The first 8 rows are patterns. Each new row is the sum of 2 different patterns, raised or lowered, with some noise. Before adding, each is slid sideways (what falls off one end comes back at the other) and multiplied by a number that may be negative. Names go in the order of the patterns.
Some rows, each with the names of its patterns after it:
2.75 -1.51 -2.12 -1.98 0.74 -1.39 0.60 2.02 -0.71 2.16 0.57 3.40 -1.04 -0.52 0.12 -0.68 0.41 0.80 3.21 -0.50 1.83 -1.25 1.97 0.99 -0.65 0.19 2.20 -1.21 0.32 2.19 1.45 -0.10 -0.07 3.39 -1.72 -1.99 | q798
-2.27 0.03 0.46 0.76 0.54 1.86 2.15 1.23 0.64 -0.95 0.89 1.30 1.64 -0.65 -3.99 -3.02 -0.04 1.31 0.98 -2.10 -2.29 2.35 1.05 -0.03 2.18 0.43 0.34 -1.46 -0.69 -1.55 -1.67 2.90 -1.74 -1.76 0.55 -0.78 | q689
0.52 -0.66 -0.26 -0.43 -0.27 3.17 0.32 -2.39 -0.49 0.08 0.21 -1.11 -1.92 0.14 1.12 -1.99 2.07 -0.97 0.03 1.39 1.50 -0.94 -0.89 -0.95 -2.54 0.79 -1.07 -0.36 -2.73 -0.91 1.95 0.72 0.15 -2.98 2.27 3.28 | q232
-2.13 -1.65 0.18 1.55 1.70 -1.61 -1.29 2.58 -0.95 0.03 2.05 1.93 -2.72 -0.13 0.18 1.66 0.97 1.75 -1.30 1.40 0.16 -1.28 -2.70 -1.33 1.18 -0.44 0.33 -2.70 -0.02 0.27 -0.43 -1.30 0.38 -0.40 0.65 2.95 | q598
0.18 3.01 -0.49 1.24 1.17 -1.83 2.77 1.60 1.72 1.41 -0.21 0.85 0.37 -0.30 0.45 -1.63 -1.04 -1.53 -2.37 -0.60 -0.98 0.24 -1.26 -0.07 -0.08 0.66 -0.21 -1.01 -1.68 2.46 -1.09 -2.69 1.06 -2.12 -2.42 1.56 | q713
-0.95 -1.13 1.37 0.25 -0.19 0.89 0.66 -1.12 1.27 0.19 -0.92 1.30 -1.34 3.00 0.44 -1.23 1.15 -0.84 0.82 0.03 -0.04 -0.92 2.29 1.08 1.50 -2.81 -1.93 -2.21 -2.13 1.91 3.00 -3.27 -0.24 -3.08 0.05 -0.07 | q295
1.94 3.47 -0.23 -0.95 0.19 1.40 2.59 -3.56 1.58 -1.29 -0.61 -2.69 -0.26 1.33 0.80 0.70 0.54 -0.12 -0.88 -0.65 0.09 -2.80 -0.46 -1.84 0.48 -0.99 0.45 0.43 -0.02 -1.17 -1.25 0.48 0.97 1.25 0.80 -0.90 | q650
-0.24 0.04 1.05 -1.17 -0.64 -2.31 -1.21 0.84 -1.37 -0.03 1.26 0.72 -0.21 0.69 -1.35 0.36 -0.72 1.85 -3.05 -0.92 1.19 1.03 0.65 -1.18 -0.07 0.72 0.38 1.10 -2.49 0.59 0.90 -1.35 -0.68 -1.27 -1.04 -0.33 | q229

New rows. What belongs after each?
-1.14 1.47 -2.91 0.54 1.72 2.38 2.35 -0.45 0.80 0.03 1.28 0.79 -2.18 -0.36 0.90 -0.66 0.37 -3.20 -0.17 1.90 -1.28 1.78 2.92 -2.38 -0.97 -4.69 -0.90 -0.32 -2.10 1.45 -1.72 -0.78 -1.43 -0.77 -1.07 -0.31 | q713 q229
-4.46 -1.82 -6.03 -4.47 -4.85 -4.09 -4.13 -3.16 -5.19 -4.18 -2.24 -5.24 -5.93 -3.86 -1.61 -3.46 -2.62 -1.66 -5.09 -8.63 0.48 -1.91 -2.92 -2.48 -1.58 -0.84 -3.07 -3.43 -4.21 -4.94 -3.81 -5.43 -3.25 -7.00 -2.52 -2.06 | q798 q295
4.71 0.51 0.40 5.46 -0.64 0.25 -0.16 4.02 0.71 0.37 2.08 0.55 5.47 -0.33 1.70 -0.17 1.29 1.69 1.21 1.79 -0.37 3.67 2.76 3.29 0.53 2.52 3.19 2.41 1.51 2.16 1.75 -0.03 3.98 2.14 0.29 0.22 | q798 q232
-0.99 -1.61 1.29 -0.29 0.85 0.34 0.14 -1.32 0.91 2.76 0.51 1.61 0.38 -0.72 0.72 0.81 -0.68 0.33 -1.46 -0.72 -0.31 -1.77 -0.17 2.54 1.47 1.18 -3.18 0.78 0.58 0.76 -0.15 1.88 1.34 1.59 0.53 -1.13 | q689 q598
-2.44 -5.53 -5.13 -4.74 -3.18 -3.02 -0.90 -4.83 -3.30 -4.53 -2.84 -0.64 -1.06 -1.89 -4.40 -3.86 -2.86 -1.06 -5.07 -4.51 -3.69 -5.08 -3.39 -2.91 0.33 -3.70 -2.73 -1.31 -4.98 -0.42 -2.37 -4.36 -0.84 -1.39 -3.01 -2.09 | q689 q598
-3.18 -5.52 -2.29 -2.75 -2.66 -0.21 -5.45 -5.40 -4.31 -3.36 -1.68 -4.84 -7.48 -5.96 -3.55 -0.71 -1.66 -3.69 -2.96 -0.49 -1.53 -3.66 -0.03 -2.97 -3.14 -5.49 -3.76 -3.99 -3.41 -3.20 -3.59 -2.39 -3.69 -2.12 -3.02 -4.86 | q689 q713
-2.75 -1.47 1.01 -0.36 -2.48 -2.69 3.52 -4.05 -5.05 1.55 -4.52 -5.07 -2.14 -0.13 -0.21 -1.00 1.40 -1.12 -1.08 1.30 2.97 -1.00 -0.85 -1.41 -1.38 -0.38 -0.99 1.85 -2.85 -0.81 -3.66 -1.34 -1.05 -2.54 -1.17 -0.39 | q798 q713
0.13 2.80 -0.83 0.85 2.05 -3.22 -0.56 -3.55 1.39 -4.41 -2.42 1.87 -2.01 -1.55 -3.08 -2.01 0.25 -0.90 0.17 -2.45 -0.51 1.45 -1.00 -0.13 -0.07 -1.14 0.10 -1.01 0.35 0.36 -1.49 -1.83 -2.57 -1.08 1.39 -3.89 | q713 q229
0.67 -3.79 -3.85 0.26 -0.01 0.55 -5.65 -4.57 -1.41 -4.49 -0.43 2.24 -3.01 -4.36 -4.29 -1.76 -0.57 -1.85 -1.52 -1.89 -0.49 -1.89 -2.34 -3.70 -4.13 0.04 -2.12 -2.55 -3.16 -3.24 0.69 -2.10 -3.72 -0.53 -2.70 -0.47 | q598 q295
-0.34 0.62 -0.64 -0.49 3.08 0.38 -2.08 0.81 0.11 3.86 2.98 2.33 2.29 -1.08 -3.06 4.21 1.28 5.04 1.57 -0.49 2.56 1.29 -1.78 -0.23 0.83 -0.89 1.16 0.77 0.12 -1.44 3.99 -0.02 0.61 -2.75 -0.44 2.50 | q295 q229
-0.56 -3.07 1.53 1.11 -1.06 -3.40 -3.40 0.86 -2.24 -3.77 -1.73 -0.54 -3.93 -2.40 1.98 -1.02 -2.24 -3.67 -1.47 -1.71 1.37 -1.36 -1.83 1.92 4.73 -0.30 -2.85 -0.31 -0.07 3.81 -3.89 0.15 -1.34 -0.07 -3.71 -0.87 | q598 q650
-1.73 0.26 -1.04 -0.28 -1.03 0.81 1.33 -0.98 -3.00 -0.73 -0.57 2.55 -6.05 -0.59 -1.35 -0.92 -2.74 -2.13 -0.10 0.06 -0.57 -0.07 -3.07 -1.47 -0.73 -2.30 -4.11 -2.64 -3.43 -0.93 -2.27 -1.08 -0.10 -1.93 -2.48 -3.56 | q650 q229
-0.01 1.69 0.65 0.04 -2.28 -0.25 1.56 -5.80 0.31 -1.96 -0.31 -2.59 -0.12 1.47 -1.97 0.64 0.73 -1.56 -1.11 0.04 -1.18 -3.64 -1.61 -2.60 -1.63 -3.14 -1.32 -0.98 -0.15 -2.56 -2.81 -1.60 0.53 2.79 1.98 -1.38 | q689 q650
-0.61 -3.66 2.42 1.90 -3.75 1.65 2.63 3.00 0.57 3.58 2.62 0.17 2.00 -1.99 1.26 -0.69 3.21 0.61 -2.79 -1.47 0.38 1.16 -0.97 -0.40 -2.82 3.69 -0.04 -0.02 3.43 1.28 -0.88 0.60 -0.17 -2.18 -1.98 3.61 | q798 q689
-0.84 -0.12 0.55 -2.58 1.00 1.92 0.57 -0.59 0.94 2.08 -0.34 -1.41 2.28 -1.57 -0.10 -0.64 -0.44 0.18 -0.60 -0.11 -1.18 -1.85 -1.86 -1.37 0.24 -3.14 -1.54 -2.92 0.69 1.53 1.89 0.09 -1.28 -1.90 0.38 1.72 | q689 q650
-2.27 1.18 -0.66 -3.15 -2.46 -1.06 -1.10 -2.76 -2.28 -0.90 -4.08 -0.24 -3.33 -2.21 -6.10 -1.35 -0.22 -1.95 1.04 -3.53 -0.96 -1.42 1.55 -2.98 -4.52 -3.84 0.01 2.26 -2.43 -3.36 -3.90 -3.83 0.93 -1.60 0.84 -4.88 | q232 q295
-0.44 -2.89 -1.51 -0.71 -0.98 -0.17 -2.38 -0.14 -0.60 0.44 -1.18 -0.28 -2.23 -0.92 -1.69 -1.34 -0.65 -0.71 -0.50 -2.76 -2.71 -1.50 -2.35 -0.56 -1.50 -3.19 -1.12 0.03 -2.17 -1.80 -3.27 2.79 -4.30 -0.74 0.18 1.49 | q650 q229
-1.33 -2.87 -2.55 -4.51 -0.73 -2.43 -1.88 0.56 -1.64 0.06 -2.54 -2.53 -2.90 -0.38 -3.04 -2.58 -1.48 -0.28 -1.45 -2.59 -3.04 -6.98 -1.00 0.47 -3.54 -3.49 -2.62 0.19 -0.76 -3.68 -2.73 -1.55 -4.64 -1.99 -1.80 -2.45 | q598 q229
0.49 -1.22 -3.71 -3.06 0.08 -0.69 1.20 -1.70 -3.69 1.73 -0.26 -1.24 1.47 -0.03 0.00 -0.86 -2.04 -1.81 -3.80 1.57 -1.32 -3.06 0.21 -0.21 -1.97 -0.42 0.78 -0.88 0.41 0.87 3.08 -1.48 -0.31 -0.39 1.32 1.34 | q689 q229
1.95 2.85 2.19 0.87 1.60 1.36 1.53 0.89 2.22 4.59 3.62 3.52 3.40 5.77 0.75 -1.06 4.82 1.37 1.39 -0.68 -1.35 -2.24 2.57 4.56 2.16 1.80 0.09 6.85 1.74 1.06 3.90 1.54 2.48 1.26 3.94 0.01 | q798 q689
-1.01 1.26 -1.67 -0.54 2.22 1.56 -1.59 -0.88 -1.48 -0.51 0.51 -1.60 0.63 -1.84 0.36 2.81 1.11 0.12 -2.75 1.47 4.30 1.47 1.45 0.67 -1.01 0.85 3.10 -0.76 -2.73 -0.22 -0.47 1.17 -1.40 -1.18 -1.47 3.73 | q232 q229
2.78 0.89 1.61 2.49 1.97 1.92 0.41 1.53 0.26 2.45 -0.13 0.59 2.72 2.72 -0.03 2.65 3.36 -0.04 2.66 1.97 0.37 1.38 -0.01 1.99 -0.67 0.85 2.27 -2.02 -0.93 -0.19 -0.97 1.88 0.28 0.98 -0.08 2.73 | q713 q229
1.89 1.21 2.10 2.85 4.63 4.54 -0.74 3.88 4.65 0.03 3.40 4.42 -0.57 2.78 -1.11 2.82 -0.46 2.83 4.43 -1.44 -0.25 -0.41 1.54 2.16 0.50 1.64 1.69 3.41 3.01 2.41 4.28 4.61 3.33 3.63 1.61 3.38 | q713 q229
-0.67 -1.95 0.59 -2.10 1.08 -1.64 -4.02 -1.24 2.19 1.08 -0.64 -0.51 -0.34 -0.90 1.46 -0.84 -2.91 -3.84 -1.13 -2.58 -1.23 -3.54 -0.45 0.84 -2.46 0.08 -2.62 -0.18 1.36 1.94 -0.72 -2.15 0.20 0.15 -0.18 -2.67 | q232 q650
0.99 1.64 -0.87 2.34 2.07 0.87 0.43 1.57 -1.29 0.10 2.88 0.00 -2.32 0.53 4.03 -0.86 -2.50 0.54 1.93 -2.27 -0.01 1.61 1.29 1.48 1.35 -0.42 1.67 0.53 3.48 0.62 0.68 0.58 2.28 1.10 2.76 2.68 | q798 q650
2.51 4.23 4.37 3.97 1.98 4.68 2.27 -1.86 6.00 0.49 -1.54 -1.02 3.56 1.85 3.81 6.50 0.96 5.15 2.92 8.44 2.12 -0.33 1.52 1.54 5.69 0.68 2.02 1.23 4.50 0.99 4.13 3.49 -1.55 2.03 6.71 1.28 | q798 q232
-0.81 -1.33 -0.32 -2.32 -0.15 -1.79 -2.25 -2.83 -2.27 -2.44 -1.18 -2.22 -1.58 0.32 -0.77 -1.44 -4.65 -2.34 -2.15 -2.13 0.23 -0.25 -2.29 0.69 -3.78 -1.98 -1.33 -0.74 -0.42 -3.32 -0.31 -2.68 -1.27 -3.03 -2.68 0.52 | q295 q650
1.22 1.14 1.86 -1.05 0.14 -0.27 -1.42 0.06 0.83 0.29 -0.29 1.36 0.03 2.30 -1.19 -0.01 0.61 1.84 0.41 -1.89 1.81 -0.75 -0.12 0.54 0.23 2.03 2.31 3.16 3.01 1.07 1.50 0.19 4.43 2.03 2.86 1.42 | q713 q295
1.13 -1.33 -2.55 0.49 2.89 -1.11 2.27 2.92 -2.23 -0.27 3.86 3.14 1.03 -2.93 -0.86 -1.41 4.73 -2.75 -2.89 1.27 3.71 2.20 -0.34 1.21 -2.78 3.03 2.92 0.76 0.84 1.56 1.11 2.71 -0.21 -3.58 4.58 0.28 | q232 q598
-0.30 -1.67 -1.35 1.70 0.44 1.35 0.37 1.69 3.06 1.58 0.29 -1.05 3.61 4.86 0.55 -3.14 -1.95 0.27 1.66 4.06 -0.56 -2.82 2.06 1.65 1.00 1.47 -0.43 0.98 0.28 -1.15 1.22 -1.35 3.14 0.42 0.70 0.51 | q689 q232
-5.07 -4.97 -5.07 -0.93 -2.62 -3.05 -5.17 -0.73 -2.81 -2.79 -2.36 0.24 -5.45 -4.56 -3.64 -0.66 -1.55 -4.10 -2.13 0.91 -4.45 -2.46 -3.23 -2.06 -2.13 -1.96 -2.85 -6.97 -1.90 -4.24 -3.42 -6.51 -1.11 -2.28 -2.24 0.92 | q798 q598
-1.67 -1.50 -4.19 -0.34 2.74 -3.67 0.84 -1.12 -1.90 -1.65 -5.30 -1.47 -1.55 -4.26 -0.67 -2.51 -2.10 -3.60 -3.28 0.60 -4.29 -4.10 0.73 -3.81 -2.67 -3.20 -0.32 -1.31 -1.15 0.46 -2.97 0.75 -2.15 0.70 -3.49 -2.30 | q798 q713
-3.39 1.36 -3.36 -1.43 -3.27 0.23 0.32 -2.04 -1.50 -1.01 0.24 -3.78 -3.93 -2.00 -3.32 -1.69 -2.50 -0.63 -4.10 -1.19 0.65 -1.04 -2.09 -2.67 -0.40 0.67 -0.69 -1.78 -0.78 -1.42 1.79 -1.47 -3.05 -2.41 0.04 1.22 | q232 q650
0.35 -0.66 -0.73 0.98 -2.66 -1.98 -3.09 -0.69 -0.01 0.58 0.22 -1.34 0.40 0.77 -0.53 -0.01 1.10 -0.47 1.13 -0.82 0.90 -2.00 1.92 -0.13 -1.44 -0.87 0.12 -1.36 0.17 0.66 -1.53 -0.26 3.41 -2.18 -1.66 -1.81 | q713 q229
-0.60 1.46 -3.12 -2.94 -5.06 -2.95 -3.72 -2.00 -3.45 -1.18 -4.11 -2.72 0.06 -0.69 -2.65 -3.63 0.22 0.08 -0.60 -3.61 0.18 -1.96 -2.82 1.81 -2.32 -3.12 -2.28 -1.55 -2.55 -0.94 -3.09 -0.46 -3.31 -5.14 -1.88 -4.12 | q232 q295
-0.96 -1.28 0.08 -1.23 -0.80 -0.23 -1.77 1.58 2.67 -1.05 -0.14 -0.94 -2.05 -3.00 0.53 0.24 -2.76 -0.89 -2.45 -0.52 -1.38 -2.15 -1.35 0.14 -2.37 1.20 0.83 -2.62 -0.89 0.37 -0.24 -0.32 -2.61 -3.36 1.56 -2.36 | q232 q598
2.26 -2.01 0.02 -1.59 -2.73 0.50 0.10 -2.60 0.37 -1.06 -1.37 0.25 -0.01 -1.07 1.75 -1.18 -1.48 -1.65 -2.15 3.14 -1.08 -1.13 1.95 -0.16 0.29 0.24 -1.36 -0.59 0.72 2.26 -2.03 -3.03 -0.84 -1.06 -1.25 -0.24 | q295 q229
-1.51 -0.95 0.16 -2.03 2.25 0.13 -2.51 -1.16 0.27 1.47 1.47 1.85 -2.94 1.92 2.73 0.11 -1.93 -1.53 -1.41 -0.82 3.93 -0.22 -3.41 -2.07 0.46 3.20 1.28 -1.82 -0.90 0.53 -0.34 3.86 -2.62 -0.97 1.23 0.08 | q689 q232
2.86 0.49 2.19 1.70 0.94 0.36 -1.58 3.07 2.62 0.80 0.27 3.11 0.30 0.70 -2.07 2.04 0.20 1.25 5.08 -2.33 -1.16 0.30 1.66 2.74 -0.76 -0.11 3.35 0.63 2.39 3.65 4.08 0.74 1.49 2.26 2.29 3.17 | q598 q713
-5.99 -2.11 -2.06 -3.52 -1.72 -0.37 -1.96 -2.98 -1.01 -2.58 -2.11 -4.87 -2.61 -3.48 -2.44 -2.89 -2.25 -2.72 -2.75 -0.94 -1.26 -3.19 -2.73 -4.79 -4.15 -0.98 -3.59 -3.78 -3.96 -6.49 0.03 -4.31 -0.41 -1.76 0.55 -1.02 | q689 q650
-0.59 -1.95 -1.53 -1.94 -1.12 -2.58 -1.77 1.22 -2.03 -1.69 -0.63 -0.89 1.93 0.20 -2.44 -0.18 -2.26 0.18 2.61 -2.93 -2.14 -2.71 -1.64 -2.40 -0.97 1.41 -1.70 0.37 -0.76 -2.51 -4.32 -3.05 -0.29 -4.46 -1.41 -5.19 | q598 q650
1.82 -1.93 0.90 6.21 -1.27 2.68 0.86 -0.99 1.51 1.68 1.44 1.78 2.66 2.18 -2.25 3.74 1.62 0.34 2.88 2.12 1.99 -1.81 -0.16 1.75 -1.58 -0.39 -0.82 0.37 1.80 0.79 -2.46 -1.08 0.22 7.21 5.41 2.89 | q689 q295
-1.88 2.18 2.34 0.53 -2.27 5.99 3.83 -0.21 1.79 3.00 2.27 2.80 1.85 1.73 1.65 5.18 1.70 0.49 -0.21 2.67 5.17 1.85 2.13 2.40 2.99 -0.54 2.84 0.40 0.43 2.26 2.97 2.43 0.86 -1.19 4.67 2.97 | q798 q598
-2.91 -5.26 -1.51 -4.95 -2.21 -1.22 -2.82 2.17 -2.06 0.24 0.01 -3.53 1.17 -0.38 -1.38 0.22 -1.77 1.14 -0.69 -2.99 -0.58 -3.57 -4.11 -3.81 -3.80 -3.17 -1.74 -2.28 -2.22 -3.50 0.62 -0.44 -3.34 -3.87 -4.38 1.21 | q713 q229
0.33 1.83 0.93 -1.37 2.17 2.07 2.69 -3.66 0.55 1.11 -2.79 3.79 5.39 -0.06 0.21 -0.23 0.67 -0.27 0.95 -1.17 2.03 -1.48 1.76 2.30 1.66 0.74 1.87 0.54 -2.18 2.78 -1.23 4.89 -0.06 -0.67 2.70 0.51 | q798 q295
1.88 -0.84 -0.89 -3.47 0.81 3.47 -5.78 1.92 -0.33 -3.35 -3.87 -4.49 0.24 -1.70 -2.01 0.62 -4.17 -3.70 -3.65 -2.71 -3.97 -2.79 -3.21 -0.51 -2.85 0.31 0.18 -0.25 -0.35 -2.36 -0.20 -0.56 0.97 -0.70 -2.53 -0.49 | q713 q650
1.00 1.54 -2.31 0.41 1.47 -1.38 0.18 -0.07 -1.64 -1.32 0.69 3.03 0.17 3.31 -0.68 4.04 -0.85 -1.60 -1.76 -1.98 1.29 0.27 2.98 -2.80 1.51 -0.77 1.38 -0.61 -0.09 -0.27 2.13 1.19 -1.50 0.59 1.40 1.12 | q798 q598
1.88 -2.01 0.20 -0.17 -0.55 2.13 1.48 -1.55 0.84 -0.99 -0.86 -3.80 -3.64 -1.27 2.21 1.04 -2.10 -1.36 2.36 -0.12 0.78 1.93 -0.56 0.98 -2.00 1.62 -1.21 -2.61 3.42 -2.62 -1.08 0.54 -0.97 -3.04 1.56 1.13 | q689 q295
-1.12 -1.58 -2.35 1.30 -2.29 -4.96 0.55 -0.81 1.55 -1.48 -4.11 3.60 -2.75 1.13 0.10 1.47 -1.54 -0.26 -0.67 -0.27 -3.65 -1.90 -1.39 -1.81 0.68 4.20 -2.92 1.09 -3.87 0.23 -1.24 -1.90 -1.75 1.49 0.50 -1.10 | q295 q650
-0.41 -2.82 -0.79 1.45 0.72 0.11 0.35 2.14 1.11 0.12 -2.04 1.04 -0.83 0.33 0.43 0.39 -0.57 1.01 1.57 0.32 2.80 -0.98 2.41 -1.45 2.33 2.23 -0.16 0.28 -0.49 3.16 -0.64 -2.33 0.80 -0.84 0.83 1.40 | q232 q229
-0.20 -2.86 -6.47 -1.23 -0.77 -3.12 -4.36 -2.26 0.71 -3.33 -2.20 -2.33 -0.99 -0.53 -3.84 -3.10 -1.60 -0.45 -0.91 -1.81 -1.19 -2.35 2.18 -1.60 -0.85 -2.11 -0.17 -2.27 -1.94 -2.23 -2.90 0.48 -1.25 -2.73 -3.92 -3.62 | q598 q650
1.19 -3.15 0.17 -1.90 0.83 -0.98 -1.29 -1.83 -2.44 -2.89 1.03 -1.18 -2.99 -0.05 -0.74 -2.67 1.91 -1.12 2.26 -1.84 -0.38 -0.02 -1.88 2.56 -0.36 -0.17 -0.51 -2.04 0.40 -2.37 -3.97 -0.49 -1.73 -2.07 -3.48 -5.20 | q713 q650
0.02 1.46 0.96 -0.24 2.66 0.26 1.96 -0.99 -0.75 -1.39 -2.00 -0.52 0.09 2.53 -0.96 0.12 -2.01 1.82 3.21 1.78 0.14 0.43 -1.44 1.51 3.39 -0.88 -0.58 -0.10 0.54 -1.48 -1.68 2.48 -0.39 -0.57 -0.52 -1.66 | q798 q689
-2.09 -4.02 0.77 -2.25 -2.70 -0.32 -4.35 -2.67 -0.68 -2.34 -1.85 -2.17 -1.21 -0.07 -0.83 -1.06 -1.51 -1.88 -1.27 -2.34 -2.91 -3.99 -5.10 -1.65 0.51 -0.05 -3.66 -2.76 -1.07 -0.40 -2.36 1.58 -3.79 -2.23 -1.58 -1.44 | q689 q229
